The rows of a group lie close to one hidden flat surface of 13 dimensions, which passes through zero. Surfaces can cross.
Known rows, each followed by its group:
[ -6  21  -8  -5  -4 -23   0 -10  -4  -5 -11  -7   8   7  -6   4  32]
Z_926
[  0   3  -3  -8 -15  17  -2  17   5   7  -3   5  -3   1  -7 -15  -2]
Z_480
[  8   1  -3  -9   2   0  -3   3  -6   7  -2   0   1 -10   7  -9  -8]
Z_480
[  2   7  -8  -7   7  -2  12  35   8 -12  14  -1   1  13  -1  -2   6]
Z_859
[ -5  13   0  -4  10  -5  -4 -13 -10   2   8  18  -2   3   0   2  -1]
Z_926
[  3   1 -11   5  -7  19 -17   4   0   4  -5  34   4 -24  -3  -5  13]
Z_926
[ 5 13  1 -6  1 14 -3 15  1  1 -7  6  7 -1 -4 -6  1]
Z_859
[ -9   1   2  -7  -1   2  -5   0   1  -4   7 -10 -12  -6   7 -10  -4]
Z_480
[ 11  -1  -9  -6  15  -4  -1  13 -21  -3  12  30  19  -6   3  14 -12]
Z_859
[ -1  12  12   8   9   8   0   1   3  -3   6  -7   6  -1  -3  -1 -14]
Z_273
[ -3  -3   3   4  -2  10   2  -6  16  14 -16   9  -9  -7   6  -5  -1]
Z_725
[  7  -8  -2  -1 -11 -11   6   2  -9   5   2   2  18  18 -21  -6  15]
Z_478
[-10 -11  14  -3   0   9  -6 -12 -12 -16   4 -15   1  -1   1   9  11]
Z_926
[ -5   1 -13 -15 -10   7  10  -1   7   4   6  -6  14  -4   1 -10  16]
Z_480
[ -2   8   5  -2  -7 -10  -9   0  -7  -7   9  20  17  -6  -2   3   0]
Z_480
[ -5  13   1  14  -6   1  -4  15 -11  -4  15 -13  -5  -6  -1   6  -7]
Z_859
[  9   1 -11 -11   1   4   0   6   1  10 -22  -2   0  -3   1  -8  19]
Z_926
[ -3  -6  -4  12   9   6 -14  -5  -9   2  -9   1 -24  -1  -9   1 -12]
Z_480
[ 11 -14 -18  -1  -3  12 -14  -2  -3  -4  -2   5  -4 -10 -11  -9   4]
Z_725
[  6 -17  -4 -18  17  -5  -3  10   6  -9 -10  12   1   4  -4 -20  22]
Z_859
[ -6 -12   4  -4  32  -3  -2   8  -7 -16 -17  -2  -5  -1   3   7  17]
Z_273
[-10  -1   2   6 -12  -5  11 -11  -3  15  -3  -9  11  -9  10  15 -18]
Z_478
[  2 -13   6   7   9   1   5 -22  -5  11   9  -7 -14   0   5  -8  17]
Z_859
[  8  13 -10  -4 -10 -13  -7   0  11   2 -10  -3  -3  -6  -2  -8  -4]
Z_478
[ -4 -16   4  22  -5  -3   4   9   0   0   3  -8  -6   6 -12   0  17]
Z_926
[  8   8  -2 -10  -8  15   2   4  -1  11  -3 -18   0  -8   7  -9  -4]
Z_926
[ -7   6  -4  -8   9   0  11  -3   6   2 -17  -8   8   4   0   7   3]
Z_478
[ -1   5  10   4  -9   3  -8   1  -2  -9 -14   1  20  -3   0  25  -8]
Z_480
[  7   2 -15   8  21 -13  -2  -1  -3  -5   4  15   0   2  -6  13 -27]
Z_480
[ -2 -12   8   1  23   2   6   9  10  15  -2  12  -9 -12  16 -20  -4]
Z_273
[ -2   2  -6  -8   7  -6  -6  -6  -2  -2 -11  11  -8   0  -1  -1   4]
Z_478
[  7  -7  -2  29  -4 -18  -2   2   9   0   2 -18  -2   0 -15  -9  -4]
Z_478
[  4  19 -14  -9 -10  -5  -3  13  -3  -3 -16 -28   5   0  -6   6 -23]
Z_478
[ -3 -18  -3 -13  -8  15   9  29  13   9 -11  11   0  -6  13  -4  -6]
Z_273
[-10   6   1  -6  26  11   1   8   1 -17  -5  -7   1   3   0   7  -2]
Z_273
[ -5  -5  11 -11 -12  10   2  -2  19  -4 -20 -16 -15  17   1   3 -11]
Z_725
[ 28  -8   5  -3  10  23  11 -23   8   8  -1  -1  -6   2  22  12   9]
Z_480
[ 15  -5  -7  22  11  11 -10  -9  -4   0   3   3 -10  -7 -10   7 -11]
Z_273
[ 20  -3 -12   5  19  -6  -6 -13   7   2  -4   2 -11   0   0   5 -29]
Z_725
[  7  -7   1   9  -8  15  -5 -16   7  -1   7   2  -2  -6   1   4   7]
Z_926
[-13  -8  10  -2  -1   9   1   0   0 -12  -9 -15  -9  15  -6   9  21]
Z_859
[  3  14 -10   9  -4  -4 -10   7  -6  -5  -9 -13   2 -12  -7   4   2]
Z_273
[  5  -3   3 -16  13  -9 -13 -14 -10  -4 -22   4  -3   5  -1   2  -7]
Z_725
[-10  -3 -18  15  -5  -1   9  11   1  10  17 -10   5  -7 -11 -15 -12]
Z_859
[ 11   2  -5  13 -17  -4   1 -15   3  -5  39   1  -6 -10  15  12  -5]
Z_926
[  6  -4   6   1  -6 -13  15  10  15   5  -2  13  16  13   0   1  14]
Z_859
[ 11 -11  -8 -19  -9  -8  -5   1  -1   9 -30  -5  -6  -5   7  -3  15]
Z_725
[ -4  11  -6 -12  -8  -5  -2  20   9 -19  -1 -11   8   3   2   4 -10]
Z_478
[ 15   5  -8  -9   1  -6 -10  -9 -13   4   4  -1  -8  -7   6  -7  -2]
Z_478
[  9  -2 -14  11  -1   0 -10  -6  -7  -4  20  -3   0 -14  -5  -8 -12]
Z_725
[-17   5  -8  10   7 -23  13  13   7  12  -6   6  18 -13   1 -13  24]
Z_478
[-23 -14  -3   6   3   3  -5 -18 -19  -5   0  -4   1  -5 -12   6  11]
Z_859
[-15  13  -7   7 -21   0  -6   0  22 -17  -6   0  -2   0 -10   8  17]
Z_273
[ 10  18   0   3 -15 -12   2   5   1   3  12 -11   0   4   2  -5   6]
Z_926
[ 11   1  12 -17   5  -1  -5  -4 -23  -2  16  12   6  13   1   0  -9]
Z_273
[ -4  11  -1   4   4   7   6  12  18   2 -12  -5  -9  -3   3  -3  13]
Z_478
[-16 -11 -21  14  10 -19   9  -5   7  -1  -1   5  -7  -5  -3  11  -4]
Z_926
[  5   7  11  -1   0  -8  -3   3   4 -12   9  13   3   6   8  11   1]
Z_859
[-16  -1  -5  13  -5   4  -4  -5   0   1  -1   3 -12   4 -13   2   1]
Z_859
[ -6  -5  -9  -5  -3   0  -9 -23   7   2  -7  14  -2  -1  -8 -10  -6]
Z_480
[  7  11 -21 -17   3  -1  -9  10  -5 -12  -6   0  -8   5  -8  -2   2]
Z_725
[ 5  1  5 -7  7  5  6 14  1 -6  2 -8 -2 18 -1  7 -8]
Z_480
[ -7  -4   4 -12 -13   8   3 -10   1   3 -14   4   4   9   4  14   7]
Z_859
[  4  -9   3  -6   4   6  -2  16  -5  -2  -7 -15  -3 -23  16  -6  18]
Z_478
[  5  -4  -5   3  12  -3  10  -1  11  -2  17  18  -1  12   3   2 -14]
Z_859
[  3 -11  10   5  -4  -7   7  -6 -10   8  -2  -5  19   1  -3   1  17]
Z_273
[ -2  -8   0   4   6 -10   5  -7 -10  10   4  -4  -9 -12  18   7  -1]
Z_478
[ -3   0   7 -15  -1   0   7   0   0   6   3 -12  -8   2  14 -11 -20]
Z_273
[-13   6  -3   8   5  -8  -3  29   7 -11   7   6 -13  -2  -4  -7   5]
Z_273
[ -4   1   8  -3 -10  20   5 -16  -3   6  -2  -1  -3   6   4  11  15]
Z_725
[  5  -7   7  -2  31  12  -4  -3  -1  -2   1  19   2 -17  11  -3 -10]
Z_478
[ -5  -9 -13  -8   9 -11   4  24   3  -4  -1  24   6  -3   6   6 -13]
Z_480
[ -6  18   7  -8   8  -8  -6 -11   4 -16   8   4  -7   8   4  -1  -6]
Z_273
[ -4 -10  22  -9 -13  -7  16   9  12   6   5  -2  -6  19  16  -4  13]
Z_725
[ 10   8 -22 -13  -3  12  -1   3   3   2   1   2  -5 -17  11  -2   5]
Z_725
[-13  -6   3   7  -7 -11   0  13  -1  -2  -6  -7   4 -17   9   6  13]
Z_480
[-10   9   7 -10 -10   9  -2  -4  -2  -6   1 -12  -2   6   1   0   7]
Z_926
[ 19   1 -14   8  -2  -7  -2 -23 -16  11   2  21  10 -10   9  26  11]
Z_725
[ 12  -3   2  -3 -10  -1   4   0   0   4   5 -18  -9  -4  18   4   7]
Z_478
[  1 -16  -3 -14 -12  -5 -16   2  -3 -20   5   5   3   1  -8  -7   9]
Z_725
[ 11   1  -8   5   4  -2 -12  17 -16   3   4  12 -26  -3   4   6  -8]
Z_859
[ -9  -2 -17  -1   9  -4   6   5 -12  -2  27  27  -4  -5  14  16 -18]
Z_926
[ -8  -2 -14  -3   6  25   7   6  -8  12   3   7  -6  -1  -4  -9  20]
Z_273
[ -3   6   6   1 -10   1  -4 -10   0   9  10  15   6 -19  15   1  -5]
Z_725
[-17   5 -22  28  -2  -1  -2 -13  10 -12  -2   6   4  -6 -14  31  -2]
Z_725
[ -8   5  -6 -16 -10  -9   5   1   0  14   3 -16 -12  -8  16 -17  -7]
Z_926
[ 12  -2   4   6  -1   2  -1 -15  -3   8 -13 -16   0  -5   3   7   7]
Z_480
[ 1 -3 -9 -1 -1 -1  7  0 13  5 -2  7  6 -1  0 -5 -4]
Z_926
[ -2  10 -16   3   9  10   4   5 -15  -8  -1   4  25  -9   0  27   1]
Z_480
[ -1  -8  -6   0   1 -17   0  -5   1  -3  -7   0   3   5  -2  10   3]
Z_273

New rows. What belongs after each?
[  8   5   5  -1  18  -4  11 -11  11  -4  21 -15  -6   2  13 -10   4]
Z_859
[ -7   3  -5 -11   3 -13   8   7  -1  -1 -11 -15   7   6   2   2   7]
Z_926
[ -5 -16  -4   4  17   2   7   5  -1   0   1  22   2  -8   9  13   5]
Z_480
[  8   0   3 -15 -10   4   1   4  16 -11  -6  -9 -12  13   4  -2  29]
Z_478
[  5  11   2   6  15   4   3  13  10  -5 -11 -24  -9   5  -5   0  -8]
Z_859
[ -7 -11   3   0   3   0   8  -1   9   1   2   3  -9  -5  13   0   8]
Z_480
[ -6 -19   7 -12  10  13   0   1  -1   2  -8  15  12  -9   3  -8  -8]
Z_926
[ 1 -9  7  1 -5  5 10 -7 -4 12  2  0  5 -5 14 12 -7]
Z_478
[ -2   7   1  28  15  11  -4  15   9   0   3  -3 -17 -11  -4  -3 -13]
Z_478
[ -3  19   3  -1   9   6   7   1  -3   2 -18 -16  24  -5  -2  11  10]
Z_859
[-10  -3  -4  13 -14 -15  -6 -16 -22   2  21 -12 -14   2  -8   1  -3]
Z_478
[-12   1   5 -13  11   7  13   1   7  -8   1  -3   1   4  18  17  -8]
Z_478
[-18 -13   2   2 -11 -13   1  -3   0 -18  11   2  18   5  -8  13   0]
Z_859
[  2 -11   9   2 -22 -17   4  -7  23  -2  -2 -15   3   7   1  -5 -10]
Z_859
[-15  -2   5  -8  -5 -22   9  -1  18   0 -15   2  -6   8  14  10   9]
Z_725
[ -8  13 -10  10  18  -3  14  -8  15  -3   1  -7   6   5  -8   5 -14]
Z_859
[ 14 -12  -2   5  -6  -6  17  -1 -13  26  11  -4 -17   2  17   6   7]
Z_859
[-14 -11 -13  -3   6   6  -1   6 -17  11 -23  -5   6   1 -23 -13   7]
Z_480
[ -8   3  -6 -11 -22  -2   8 -15   5   6  -5 -23  14  -5   7   8 -12]
Z_859
[  2  30  -5  -5 -16   8   3   0  -7  16   5   7  14 -16  10  -2   2]
Z_859
[ -3  -3 -10  15 -13 -11  18 -11  15  24  -9 -14   9  -2  -5 -10  -6]
Z_859
[-3  3 -2 -1  1 -7  5 -5 -9 -5 11 18 10  2  5 20 -2]
Z_859
[  8  -4 -14  11 -14  -1   2 -21  33 -10   6   3  10 -17   6   8 -13]
Z_926
[-8 15  5 -3 -4 -8 -9 -3 -4 -7 15 14 -5  6 -5 -8 15]
Z_273
[  0   3   6  -1 -22  -5 -14 -11 -12   3  -3  -6 -19  -9  13  13  -6]
Z_859
[  2 -23  34   0   2   6 -11   4  -9   1  -6   1  10  -4  -5 -20   4]
Z_926
[ 18   7   1  11  19   9   1  11   5   3   7   9   0  -3   0  -4 -13]
Z_478
[ -2   1   6   8  -1  22  -4   8 -13   0   2  -6   2  -7  -4   2   0]
Z_926
[-10  -4  -5  24  -6 -19  -9   6 -20   1  13   5   0 -13  -8   3  -1]
Z_859
[ 14  14  -1 -12  -7 -14  -5  -2  11   2  -4  -7 -17  -4  21  -8   7]
Z_859
[-12 -21   4   4  14  -9   0  -3  -2 -13   6  -2  -4  -7   8   9  -4]
Z_478
[ 15   0  -7 -17  11 -10 -16 -18  -4  -6  -8  25   3  13 -13 -12   4]
Z_478
[-12   2  12 -16  -2  -1   9  12   1   4  -7  -4   7  12  -2 -12  11]
Z_926
[  1  11   6  -8  -2  18  -7   0   2   6 -10  25   0  -1   4   1  -2]
Z_725
[  0   1  17  15  -3   5   0   5   7  -1   6  14   6  19 -19  -5  12]
Z_926
[ -3  -2  -3   8  -3   9   0   0   3   3   6  -5  -8   1  -5  -5 -16]
Z_859
[ -2  -7   0   6   7   9  -7   0  -9 -10  -2 -13  -8  -6   0  13 -13]
Z_926
[-13  12  -5  16  18   3   6   9  -1  -8  16  10   0   4 -11   5   7]
Z_859
[  4   4  -4  -5  21  16  -4  -5   1  -3  12  -1 -12  -3   1 -17  -1]
Z_859
[  0  -4  10   5  -4   0  -9   8  -7  -6 -16   4  15   0 -12  11  16]
Z_273
[  8   8  -7  -7  14  -3   0 -24  -8  -4  -6   3  19  -2  -1  19 -19]
Z_480
[-17   5   9  -8   4   7  12  -2  -4 -15  29 -11   2   5  14  12  -7]
Z_478
[ 18   4  -4   1   0 -19  -5  -1   1 -14  -4 -10  10  -4   1  10  -3]
Z_926
[ -2  14   7   1   6   5   4  -4  15  -6   9  -3 -13   8   3  -7  15]
Z_859
[-2  1  6 -4  8  5 15  0 -4  5 14  9 16 -1 12  5  0]
Z_478
[ -1   6  11  -3   4 -11  -8 -35  -1 -14   7  -3   2   3   9  14  -3]
Z_480
[-10   0  -8  12   2 -14  -3 -14   0  -3   2  10   5   3 -13   1   1]
Z_480
[ -6   5  16  -5   0 -13 -10  -7   0   3  -1  13  -9  -6   7 -17  21]
Z_273
[-12  11  -1   1   4   1  -6   3  -9 -10  16   7  12 -15  -4 -17  24]
Z_859
[ -7  12   6  24  -5   5 -16   1   0 -13   8  17  -1   1 -20   7   5]
Z_926
[-19   5  -8  14   4  -9  12   8  -5   6   0  -2  -7  -1   5  18  -8]
Z_478
[ -7  -7   1  13   8  -3  12 -11   5  -6  22 -15   1  -2   9   6  -2]
Z_725
[ 18  -6  -8 -20   5   2   2   3  -4 -15  19   1  -3  12   6   4   6]
Z_725
[-21  15 -10  10   2  -3  22  -5   6  12  10   0   6   8  -6   1   6]
Z_926
[-10   0  -6   1  11  -3   5  -6  -5  -4   2 -15  18 -10  -4  -2   4]
Z_859
[ 14  -1  -1  -6 -12  -3  -4  -4  -4   6 -15  -4   6  -7   7   9  -7]
Z_725
[  0   1 -31  -2   1  -4  -9 -10  -9  -5  -9   6   3  -8 -12   8   0]
Z_480
[-18 -23   5  17   5   0  12   7  14   1  -7  -3  11   5 -14  -1  -1]
Z_926
[ -7   9 -15  -4   2   3   2 -16   3  -7  12  -7  -1  -2   0   0   3]
Z_480
[ 24   8  -9  -9   3   4 -12   6 -11   8 -10 -27 -23 -26  23  -9   3]
Z_478
[ 16  17  13  10  19   5  -5   5  -3   0   7   1 -10  -1   5   3   1]
Z_859
[-11  -2  14 -11  -1  26  -7  -1  -8 -16   6   2   3   2   1  13   2]
Z_926
[ -2  -4  -7   9   2  -9  12  19  -9   5   9  -6 -11  -1  11  17  -4]
Z_478
[  0 -20  15  23 -15   3   8 -16 -18  27  -4  15  12   3  -7  17   8]
Z_859
[  2  -8 -17  14  19 -14   3  -4  11  -5  11   3  -7  -8  -2  -4  -9]
Z_725
[ 11 -23   7  -2 -16  -3   2   8 -10   6  10 -21  -3  -4   8  -7  -2]
Z_859
[  7  -4  10  14   9  11   1  -1   6  -4   6 -19   6  -6  -4 -12   1]
Z_478
[  9  12  -2   4 -15   3  -2   2  17   8   9   1 -16   4   1 -13 -12]
Z_926
[ -1 -12  -4   5  17   6   2  -8 -11  -3  -1  -3   3  -3   0  17  -6]
Z_926
[ 13   2  -4  -4   7 -14   0  -4   5  -1  -6  16  -7  11   2   9  -7]
Z_725
[ -6  -7 -19 -12  12 -18   7   0  -8   7  -5   6 -10   7   2   1  -3]
Z_273
[ 0  3  5 -1  1  5  2 14  0 -8  5 -9 -3  6  0  3  3]
Z_859
[  5  -1  16  -9 -22  13 -10  -9  16 -11  -5 -11  -2   7  -2  -5  15]
Z_926
[-12  -9   1  12 -13  -6   7   3   0   2   1  -6  -3   5  -2  10   6]
Z_478
[-12  25   7  -8   8  -5   1  -4  -1  -1  22   8  -5  11   3 -14  -1]
Z_273
[-12 -10  -1 -15 -16   2   3   2  -9  -1  -8  14  17   5   0  18  11]
Z_859
[  8   6  12  10   9  -4   0   8   5   8   7  -7   2 -18  12 -16 -13]
Z_273
[-12  -7  18   9 -11  -5   6 -11  13 -11   3   8  28  13 -10  12   5]
Z_859
[ 21   5  16  13 -16  -2  -2   0  18   3   7  10  12  11 -11 -16  11]
Z_926
[-21  14  -3  -4  -3  -6   3 -12  15 -13 -13 -10   0  17  -9  15  -8]
Z_273
[  0   3 -29 -10 -20  -5  10  19   1  23   7 -10  -9 -16   7 -29   3]
Z_859
